Each cloud of rows lies close to a flat space through zero, with a little noise off it, and is much wider in some directions of that space than in others. After each cloud: how many dimensions does that space have?
In the rows, zero is written as 128.

[[135  97 124 121 122 111 129 124 131 121 113 105 125 127 138 107 151 125
  140 108 125 124 126 133 134]
 [131 108  98 132 125 117 118 131 130  97 127 152 188 128 145 142 149 110
  125 145 137 141 106  97 153]
 [109 147 131 122 124 145 134 138 133 130 116 144 126 117 117 124 130 132
  127 141 111 115 151 135 121]
 [145 117  85 151 116 113 104 137 123  78 142 161 197 148 153 157 133  99
   97 137 186 158  75  92 137]
 [114 135 130 127 132 144 132 125 129 132 129 132 137 133 111 132 126 135
  130 138 117 123 130 132 138]
 [119 136 130 141 127 129 116 114 134 129 115 144 145 134 148 131 138 131
  134 124 128 121 133 129 130]
 [104 147 130 135 137 139 109 126 129 124 115 151 145 144 146 128 120 127
  133 139 136 131 143 125 118]
 [115 158 156 134 135 144 126 121 128 153 124 113  75 145 123 115  99 147
  124 105 140 115 150 162  93]
 [130 129 120 139 125 112 116 126 128 118 108 150 135 112 167 128 141 122
  138 133 124 140 136 122 136]
 [129 104 127 139 124 110 103 101 145 129 115 146 197 130 164 134 167 123
  154 122 113 104 125  91 151]
 [146 160 132 127 123 141 151 157 107 128 162 108  45 127  86 138  69 130
   82 125 166 154 114 163  89]
 [137 110 103 144 123 107 104 129 125  93 123 145 176 146 171 133 140 104
  120 123 170 147 100 104 129]
 [150 124 107 128 113 124 147 144 120 111 150 131 127 108 103 148 127 120
  104 140 132 146 101 125 142]
 [145  96 120 144 140  89  97 109 123 114 121 116 151 157 191 120 137 111
  144 104 166 149 101 106 129]
 [124 153 112 138 105 154 139 137 134 114 140 166 161 111  93 159 134 133
   99 151 118 118 115 125 146]
 [115 136 140 129 142 139 127 115 128 145 132 130 129 136 125 133 120 137
  141 137 114 128 132 128 137]
 [115 137 160 130 128 126 106 101 151 160 104 131 134 134 153 112 143 141
  154 103 108  83 165 123 111]
 [123 125 126 117 141 133 148 140 113 129 134 116  97 118 110 128 115 133
  134 148 113 153 128 142 142]
 [135 129 126 133 135 127 137 123 119 133 141 125 123 123 124 142 121 129
  131 137 121 147 113 126 146]
 [145 143 127 110 110 143 166 163 116 128 153 104  58 107  68 126  99 133
   92 129 134 136 127 163 107]
 [124 129 150 115 141 135 137 123 129 155 138 106 102 132 106 122 111 139
  136 126 113 116 142 133 118]
 [153 120 114 129 114 120 137 142 120 112 148 114 117 131 115 136 117 119
  100 116 160 142  97 131 120]
 [143 102 120 138 114  96 104 118 140 114 107 129 160 130 179 114 161 115
  136  99 143 115 123 111 124]
 [149 115 132 136 115 108 117 118 135 128 124 115 126 132 150 121 140 125
  125  97 143 117 120 126 117]
 [120 114 139 133 149 118 114 101 131 144 120 124 147 141 159 126 137 131
  161 127 112 130 131 113 144]
 [ 80 149 136 125 148 148 105 121 141 132  95 161 164 145 152 116 133 131
  153 153 113 113 171 119 123]
 [124 102 108 132 127 124 135 117 130 115 123 140 182 119 130 140 166 128
  145 144 100 132 106 116 182]]
  8

[[113 103 150 143  92 125 108 142 140 110 128 133 130 101 127 126 125 155
  128 142 140 111 122 164 137]
 [133 124  91 140 133 104 178 127  84 147 121 115 146 105  78 107 121 117
  120 100 145 149 105 168 140]
 [139 164  97 124 110 109 128 124  82 110 129 132 154 125 153 139 101 121
  111 141 112 154 107  94 122]
 [113 135 120 133 138  95 148 152 131 124 100 123 162  68 136 150 146 105
  120 111 128 129 125 138 129]
 [ 55 107  73 157 163 129 150 100 168 122 129 105 148 108  97 133 111  90
  112 183 138 177 158 173 127]
 [146 151 118 126 149  99 163 169  99 110  92 120 171 118 150  98 119 164
  117 199 148 160 147 154 135]
 [152 134 114  85 144  62 104 137 135 110 121 156 133  77 154 172 139 130
  147  97  90 117 179 130 138]
 [129 162  56 134 130 139 128 127 195 105 200 103 161 119  71 173 169 104
  136  93 151 114  79  97 133]
 [ 77 138 124 159 104 135 141 153 144 140 101 130  99 115  95 124 120 133
  124 145 127 170 149 168 118]
 [149 129 114 121  85 166 139 157 136 170 126 149  89 167 140 146 117 177
   87 152 154 166  71 164 117]
 [143  74 156 113 129 134 119 106 124 149 123 115 146 152 152 139 120  90
  115 118 134  97  67 121 131]
 [ 86 109 114 113 142 161 131  89  96 145 137 119 113 125 135 157 129 168
  126 142 137 151 129 129 177]
 [116 165  70 150 141 128 156 168 150 136 132  98 106 125  90 145 121 143
  140 193 149 108 148 136 171]
 [ 87 141 117 167 126 146 170 158 172 131 138 144  81 127 150 115 158 141
   91 151 165 136  96 168 140]
 [171 115 115  96 121 134 137  94 145 150 135 168  95  95 116 163 153  79
  136  57 119  69  94 119 105]
 [155 153  73 145 128 115 164 144 118 107 104 140  99  93 124 139 153 162
  108 125 116 117 103 124 105]
 [ 82 135 159 109 109 112 110 123 155 106 144 148 134 152 138 140 128 115
  165 161 144 165 142 160 181]
 [129 130 116 142 134 129 147 119  82 132 142 141 124 141 155  87 109 155
   93 128 133 166 126 142 124]
 [ 91  51 171 147 104  87 116 113 110 121  89 126 128  97 117 119 102  91
  136 120 118 108 120 189 153]
 [133 138 164 129 150 123 130 166 104 168 110 139 120 162 175 143 127 111
  110 104 117 188 103 143 162]
 [129 133 121 139 138  85 158 164 146 107  90 100 125 189 173 132 139 113
   99 175 139 104  53  94 133]
 [162 108 137 136 120 167 110 102 113 123 146 141 132 115 118 151 132 108
  147 122 120 109  88 125 151]
 [180 121  59 145 202 119 143  88 131  72 136 117 142 108  87 147 144 102
  163 184 105  98 134 118 160]
 [127 149  98  67 107 146 165 104  85 158 126 153 144 101 146 118 104 174
  108 163 169 159 148 142 112]
 [158  93 149 130 139 130 157 110 117 126 107 137 102 150 124  75 135 140
  127 139 149  86 115 150 114]
 [ 57 161 138 145  92 146 157 136 105 183 169 120  90 123 117  94  99 115
  118 102 174 119 147 136 162]
 [ 88 103 139 154 135 130 136  89 130  92  82 128 136 109  92 125 142  97
  149 144 104 152 134 150 116]]
  17

[[131 122 136 124 134 126 134 143 120 122 127 127 128 135 126 125 130 120
  133 133 128 123 121 138 118]
 [135 125 130 126 131 124 115 130 133 131 131 136 124 132 124 136 123 122
  131 133 128 130 130 122 130]
 [139 106 134 120 121  95 123 115 121 114 119 135 104 135 104 134  98 157
  112  88 127 107 117 113 124]
 [175  91 155 104 113  84 133 154 125 126 128 122  97 138 127 121 114 113
  151 163 142 147 116 139 116]
 [110 142 117 139 134 156 126 110 128 122 124 124 145 129 124 134 123 150
  104  98 128 120 145 128 139]
 [121 130 118 124 121 140 125 131 136 136 136 126 133 118 138 127 128 122
  135 149 126 131 132 135 123]
 [126 128 125 132 119 122 122 126 129 127 118 121 125 124 121 126 130 123
  129 124 121 120 131 128 125]
 [144 105 141 118 120  87 123 120 108 105 127 135  99 147 122 139  94 145
  115  92 131 118 105 112 120]
 [110 145 125 130 134 139 122 109 127 126 123 131 134 123 128 131 114 138
  116 109 123 122 133 117 123]
 [160 108 159 102 122  98 130 151 122 124 146 136 106 125 130 120 124 110
  149 174 140 153 110 124 126]
 [141 121 130 128 130 132 126 133 131 123 130 134 123 122 128 127 129 120
  130 135 136 134 136 123 135]
 [115 142 122 117 126 148 125 148 146 157 143 122 138 118 137 124 157  90
  166 189 123 159 142 145 130]
 [114 141 118 143 135 145 132 128 126 140 127 127 148 120 129 124 128 116
  135 128 121 132 144 132 129]
 [110 145 123 132 141 147 128 135 131 138 126 125 141 114 131 119 144 118
  127 147 132 131 147 133 129]
 [105 137 111 138 130 144 119 107 125 118 115 132 142 131 125 134 123 157
  107  91 119 102 133 112 132]
 [148 110 137 134 127  83 114 101 100  87 122 143 102 152 101 145  79 191
   84  33 140  84 109 100 123]
 [130 131 119 139 126 114 122 105 121 108 115 132 117 145 114 144 115 163
   98  57 122  95 120 111 126]
 [116 129 118 143 140 120 119  92 114  97 111 132 119 139 110 128  83 171
   87  36 132  83 125 101 130]
 [135 118 131 118 130 116 124 125 118 120 121 121 117 139 114 142 109 139
  117  89 123 121 121 117 128]
 [134 126 140 124 128 117 124 128 130 123 134 118 125 132 132 136 129 119
  132 134 138 123 126 130 133]
 [133 136 146 126 121 138 135 152 132 139 134 130 125 123 138 122 144 107
  151 181 129 147 127 136 125]
 [150 117 140 117 121 113 130 149 138 137 138 127 121 125 125 121 123 110
  144 154 137 141 118 134 127]
 [157  99 168  94 114  85 136 170 129 147 143 131 110 123 137 122 138  84
  177 206 141 161 113 145 114]
 [116 134 120 137 124 131 124 107 112 119 117 132 132 121 120 134 106 151
  106  81 129 102 124 113 131]
 [134 115 135 121 119 117 126 126 124 115 125 125 113 122 131 129 114 133
  125 123 124 134 116 129 126]
 [128 133 129 124 134 132 134 135 128 137 128 131 134 120 135 123 138 113
  135 157 138 141 127 127 128]
 [134 127 124 135 133 124 121 102 123 112 109 127 120 133 117 137 113 162
   99  68 130  96 119 116 131]]
  2

[[113 151 108 150 135 117 116 166 136 135 100 133 133 142 141 113 121 122
  136 107 145 139 139 112 130]
 [107 149 132 147 134 141 112 151 116 134 105 103 118 131 116 149 143 149
  143 110 136 154 148 134 128]
 [124 136 126 145 123 129 124 146 132 123 116 120 123 135 133 117 139 128
  133 121 133 134 142 130 124]
 [129 126 131 129 134 134 115 120 127 126 124 120 131 126 121 143 129 139
  125 126 123 126 125 137 129]
 [134 140 123 134 137 117 116 143 132 136 129 147 133 135 127 143 120 126
  136 130 145 126 107 111 143]
 [138 128 136 143 125 131 118 134 131 118 126 124 125 133 126 130 143 133
  132 131 130 126 129 135 128]
 [131 125 131 133 118 123 140 139 132 129 120 132 133 131 127 119 136 133
  135 123 127 125 139 119 126]
 [112 107 119 112 118 130 152 115 132 124 111 109 139 122 138  96 122 127
  113 114 105 120 159 135 109]
 [133 125 127 132 135 134 107 121 132 116 120 120 133 129 126 141 130 138
  119 125 123 122 128 141 126]
 [124 128 123 120 133 120 133 128 128 137 126 137 136 129 127 134 115 127
  128 125 129 124 122 114 131]
 [143 115 142 135 116 128 138 130 133 117 122 123 131 129 127 115 149 135
  131 130 120 116 141 133 121]
 [121 129 127 137 129 131 122 136 131 124 106 116 132 131 126 129 133 139
  128 115 125 131 142 132 124]
 [118 112 128 113 119 136 146 110 123 126 126 110 128 118 128 113 129 128
  121 123 109 128 148 139 116]
 [127 128 128 131 126 132 126 125 126 126 129 122 124 128 129 123 131 125
  125 129 126 133 131 137 125]
 [144 130 126 130 133 116 120 133 134 127 140 151 131 135 132 133 118 121
  127 137 138 119 106 119 136]
 [129 123 133 138 118 127 132 139 131 123 112 118 131 131 127 114 143 136
  131 118 122 125 149 133 121]
 [139 115 167 158  93 144 151 140 126 113 109  89 115 126 114 107 190 154
  147 121 114 135 178 150 109]
 [129 133 149 141 118 134 134 142 120 130 123 115 118 126 112 138 154 143
  146 126 131 140 142 129 130]
 [152 122 154 124 118 131 137 114 120 129 163 138 115 120 114 145 143 129
  138 152 131 124 107 130 136]
 [124 116 112 106 143 132 117  99 128 122 133 127 140 122 134 134 104 122
  104 129 113 117 118 139 125]
 [109 152 106 158 137 125 102 166 140 126  93 121 128 144 145 110 128 121
  126 104 142 145 148 129 124]
 [120 135 116 119 136 127 127 123 126 133 136 132 126 126 135 126 112 115
  122 130 132 134 120 128 129]
 [124 160 119 167 148 122  80 178 136 133  93 133 134 150 123 159 131 148
  147 106 155 139 123 114 142]
 [135 125 139 145 121 138 119 129 130 115 121 111 123 129 127 123 148 136
  127 128 123 127 141 147 121]
 [145  87 140  70 121 139 162  47 114 123 183 127 125  98 123 130 113 115
  101 163  92 106 105 150 122]
 [118 139 139 140 135 143 110 134 118 133 115 108 120 127 110 159 142 151
  138 120 132 144 135 136 131]
 [133 149 139 167 128 131 102 164 131 122 108 121 120 142 121 139 155 143
  147 121 145 142 136 131 132]]
  6

[[131 111 124 162 110 142 116 158 141 150 126 147  96 114 108 154 163 129
   95 130 132 108 134 144 123]
 [121 138  99  92 155 123 145 131 123 112 105 153 153 153 126 121  94 135
  127 122 135 165 128  79 105]
 [112 134 142 109 123 137 142 104 125 112 132  92 142 137 153 103  95 112
  162 127 122 135 140 130 146]
 [112 106 118  93 110 131 137 110 146 136  94 100 132 115 140  77 120 117
  159 137 157 127 171 114 143]
 [129 111 130 130 123 104 125 124 130 132 116 145 136 125 119 110 157 147
  140 132 124 126 133 158 117]
 [105 145 127 117 128 127 128 119 144 131 137 127 104 138 113 125 158 135
  126 117 106 124 121 108 141]
 [105 132 127 124 136 134 149 107 130 113 133 123 130 147 127 124 115 126
  145 112 119 140 141  99 124]
 [149 140 130 144 136 129 117 152 117 127 148 139 130 126 125 164 125 126
  101 132 125 126  96 140 120]
 [127 130 139 177 121 150 140 126 129 138 188 106 102 131 110 187 140 112
  120 122 126 114 111 124 127]
 [104 123 138 125 113 143 134 121 137 123 123 115 121 135 136 107 124 122
  142 123 115 123 148 146 140]
 [140 125 141 166 115 144 125 129 129 143 162 101 105 110 127 164 136 111
  121 130 136 104 121 136 140]
 [133 139 138 127 138 127 122 137 110 106 120 152 144 140 141 125 105 135
  115 121 104 140 117 150 122]
 [135 117 150 143  99 134 111 142 133 138 146 103 127 115 138 126 137 116
  136 148 125 102 119 200 146]
 [146 126 113  89 134 107 110 139 128 134  91 141 154 116 136  94 121 138
  128 147 146 135 125 138 126]
 [135 135 107  83 147 117 127 129 121 117  91 144 157 135 140 100  99 134
  128 132 139 152 130 104 119]
 [150 115 137 127 111 135 103 144 124 135  98 123 129  98 153 109 111 116
  118 144 146 112 142 160 142]
 [101 114 133 107 109 116 141  93 151 138 129  88 126 125 126  85 152 125
  179 136 131 120 150 137 149]
 [140 126 137 142 135 109 123 112 121 129 134 130 126 118 127 129 145 136
  135 125 125 123 122 132 127]
 [120 118 125 132 134 138 131 129 117 110  86 165 125 132 138 115 108 135
  112 109 118 139 159 108 117]
 [149 133 140 132 121 118 102 115 128 142 119 110 109  90 142 116 145 123
  126 135 141 102 130 126 157]
 [120 121 125 124 124 132 116 134 134 128  82 156 110 118 131 102 138 138
  108 115 122 123 157 119 133]
 [131 144 126 125 132 157 127 151 119 116 126 131 131 137 142 144  84 112
  103 124 124 135 122 118 128]
 [ 97 121 124  94 125 128 142  93 141 120  96 110 125 130 141  74 123 127
  163 120 131 135 169  93 143]
 [119 147 110  85 156 115 154 123 120 108 147 126 176 171 123 126  94 131
  153 131 125 169  99 112 105]
 [122 105 118 149 115 153 144 134 139 139 126 122 111 123 122 144 121 114
  121 123 153 123 157 105 120]
 [145 122 124 118 141 104 124 111 118 125 110 134 144 116 134 111 128 138
  141 131 140 134 131 118 123]
 [120 134 135 120 120 122 136 102 138 138 158  84 130 127 126 123 143 121
  164 137 133 121 120 130 147]]
  8

[[141 119 129 119 118 127 170 123 152 124 200 142 138  94 150 130 121 115
  145 162 156 104 103 124 149]
 [109 123 112 134 150 140 162 141 157 118 128 125 135 107 106 159 142  82
  140 143 162 116 106 139 109]
 [122 119 149 157 109 126 125 113 106 122 134 131 150 134 151 163 131 152
  126 122 105 114  96 134 117]
 [140 139 133 131 105 150 113 113  90 119 169 133 148 125 158  69 106 157
  154 111 154 111 149 127 112]
 [115 109 128 126 122 126 114 114 153 132 104 135 124 129 133 115 109 121
  104 109 134 116 164 115 135]
 [171  96 152 106 139 121 117 143 142 128 153 103 127 159 127 110 143 143
  139 163  93 161  93 149 148]
 [ 81 151 128 115 134  92 120 128 151 120  95 129  96 142 103 142 116 128
  146 128 159 116 122 153 157]
 [132 134 144 176 162 142 163 148 144  92 111 116 149 126 100 157 154 116
  119 154  77 110  69 163 110]
 [139 117 112 115 146 133 152 115 156 108 120 137 118 110 112 162 122  85
   94 131 132 116 121 120 120]
 [128 131 153 133 139 117 131 117 125 100  98 136 118 144 118 181 133 116
  128 136 123 121 123 139 148]
 [137 126 149 140 140 150 141 136 140 113 137 133 162 133 137 160 130 109
  139 149 132 107  96 132 131]
 [ 96 115  98 118 110 144 156 113 122 140 132 154 124 117 102 132 107 136
  107 134 119 118 107 145  99]
 [150 173 122 129 119 133 132 113  96 137 141 164 146  73 170 156 109 125
   94  92 129 104 130  73 141]
 [128  97 110 134 108 134 116 101 128 107 118 151 131  74 128 133 127 120
  104 113 145 120 107 125 113]
 [138 108 165 121 154 122 132 139 146 129 126 117 126 124 130 110 127 131
  137 142 116 124 111 152 155]
 [159 139 101 143 125 149 145 133 117 122 160 134 119  98 132 107 120 101
  128 105 116 111 157 120  74]
 [138 137 124 153 130 101 134 142 143 115 158  91 139 129 156 121 148 135
  141 138 134 118 112 121 133]
 [107 131 133 146 104 133 119 112  94 130 139 125 155 158 148 123 117 167
  135 117 124 117 128 130 112]
 [133 135 153 140 112 132 135 104  94 118 135 144 124 133 129 152 141 137
  139 133 118 137 152 126 139]
 [110 116 172 139 135 120 158 128 104 136 124 136 154 141 164 128  96 171
  116 153 113  91 135 124 157]
 [125  97 115 115 137  84 143 151 138 140 125  95 107 134 136 108 134 150
  112 151 116 140 129 126 133]
 [ 83 137 135 144 154 158 164 118 108 128 115 116 157 146 101 156 147 136
  128 138 135 132  94 151 105]
 [160  86 147 114 121 141 100 149 109 119 119 140 123 132 127 138 115 116
  167 131 113 129  91 175 106]
 [ 93 137 107 146 135 134 148 122 130 139 103 126 122 120 112 110 123 134
   95 114 117 122 164 117 109]
 [126 130 136 136 157 120 139 179 122 159 104 107 118 126 126  96 140 137
  139 134 100 140 144 138 128]
 [129 126 144 115 170 116 152  79 168  99 127 100 111 126 122 146 126 103
   94 103 142 109 127 130 140]
 [108 131 139 152 115 140 122 143 144 156 119 144 130 143 122 165 132 111
  153 119 102 125 122 145 119]]
  16

[[134 133 131 136 130 123 133 122 120 112 124 123 146 134 137 122 129 135
  125 137 135 120 129 123 133]
 [118 119 124 120 130 134 107 135 122 138 124 139  92  94  95 129 123 125
  133 107 105 133 142 141 116]
 [116 146 130  97 132 111 122 107  99 127 108  87 100 115 133  79 159 122
  128 141 121 134 123 154 153]
 [112 118 126 120 125 144 104 160 122 141 121 159  91 112  99 152 129 125
  125  89 112 133 148 137 119]
 [153 137 123 123 142 113 124 136 125 107 139 135 168 179 171 146 140 138
  126 159 154 106 122 106 136]
 [154 131 121 110 142 114 115 141 141 128 148 141 147 176 165 155 136 132
  128 160 147 114 118 107 131]
 [119 132 124 110 132 127 106 144 102 123 115 134 107 123 120 127 145 129
  125 110 121 122 144 139 132]
 [161 132 134 134 139 115 121 144 141 112 144 148 162 178 169 156 128 143
  121 173 149 108 125  92 134]
 [134 121 142 172 115 139 161 117 154 124 134 132 156 121 124 129  99 134
  125 136 131 134 122 111 120]
 [130 112 131 165 118 145 149 125 156 132 141 146 147 113 110 145  92 130
  130 117 125 134 127 115 106]
 [139 132 130 168 119 131 181 106 146 107 141 115 205 161 158 129 112 132
  127 141 165 123 106 108 128]
 [107 135 136 117 126 130 112 132  95 124 100 120  88  98 106 103 147 128
  122 109 110 132 146 149 142]
 [109 117 128 157 113 147 150 120 132 130 125 131 136  97  96 127 107 123
  132  88 123 139 133 138 112]
 [118 117 130 170 116 148 145 134 128 113 124 151 153 110 102 143 103 134
  126  91 129 126 145 123 110]
 [110 125 130 134 119 133 140 101 126 137 119 104 109  84 101  97 120 119
  135 113 110 145 125 149 125]
 [110 133 122  73 134 122  89 142 105 151 113 120  58 112 115 114 162 116
  129 114 106 138 136 157 140]
 [135 123 155 169 112 139 159 122 162 137 133 133 138 123 127 129 102 134
  117 151 125 141 118 107 129]
 [128 141 127  95 140 114 100 142 100 121 115 124 107 143 143 121 160 131
  124 137 128 118 137 135 146]
 [117 125 122 144 122 133 144 110 122 119 125 117 143 107 113 114 118 125
  134 109 128 131 129 137 119]
 [174 114 137 196 122 139 175 142 194 113 172 173 233 200 176 196  78 147
  121 167 174 110 108  60 109]
 [135 100 131 178 114 153 152 132 179 144 154 163 150 111 103 167  73 129
  132 113 122 138 125 105  91]
 [135 132 132 120 133 126 114 153 123 123 127 145 128 153 144 147 139 134
  120 135 135 119 136 117 136]
 [132 134 122  99 140 118 100 145 111 125 124 134 111 144 139 135 150 130
  127 134 128 118 136 130 137]
 [127 132 133 158 118 132 160 119 126 110 125 121 171 141 139 123 122 133
  124 123 147 124 124 121 132]
 [132 131 137 108 133 121 103 141 126 138 123 133  93 127 131 127 140 131
  121 148 115 129 132 126 139]
 [153 132 126 137 135 119 138 125 142 115 144 131 171 166 161 142 123 135
  129 158 150 115 116 105 128]
 [ 96 119 134  98 124 136  91 127 113 164 104 119  23  45  65  95 132 115
  131 101  69 155 146 167 125]]
  6
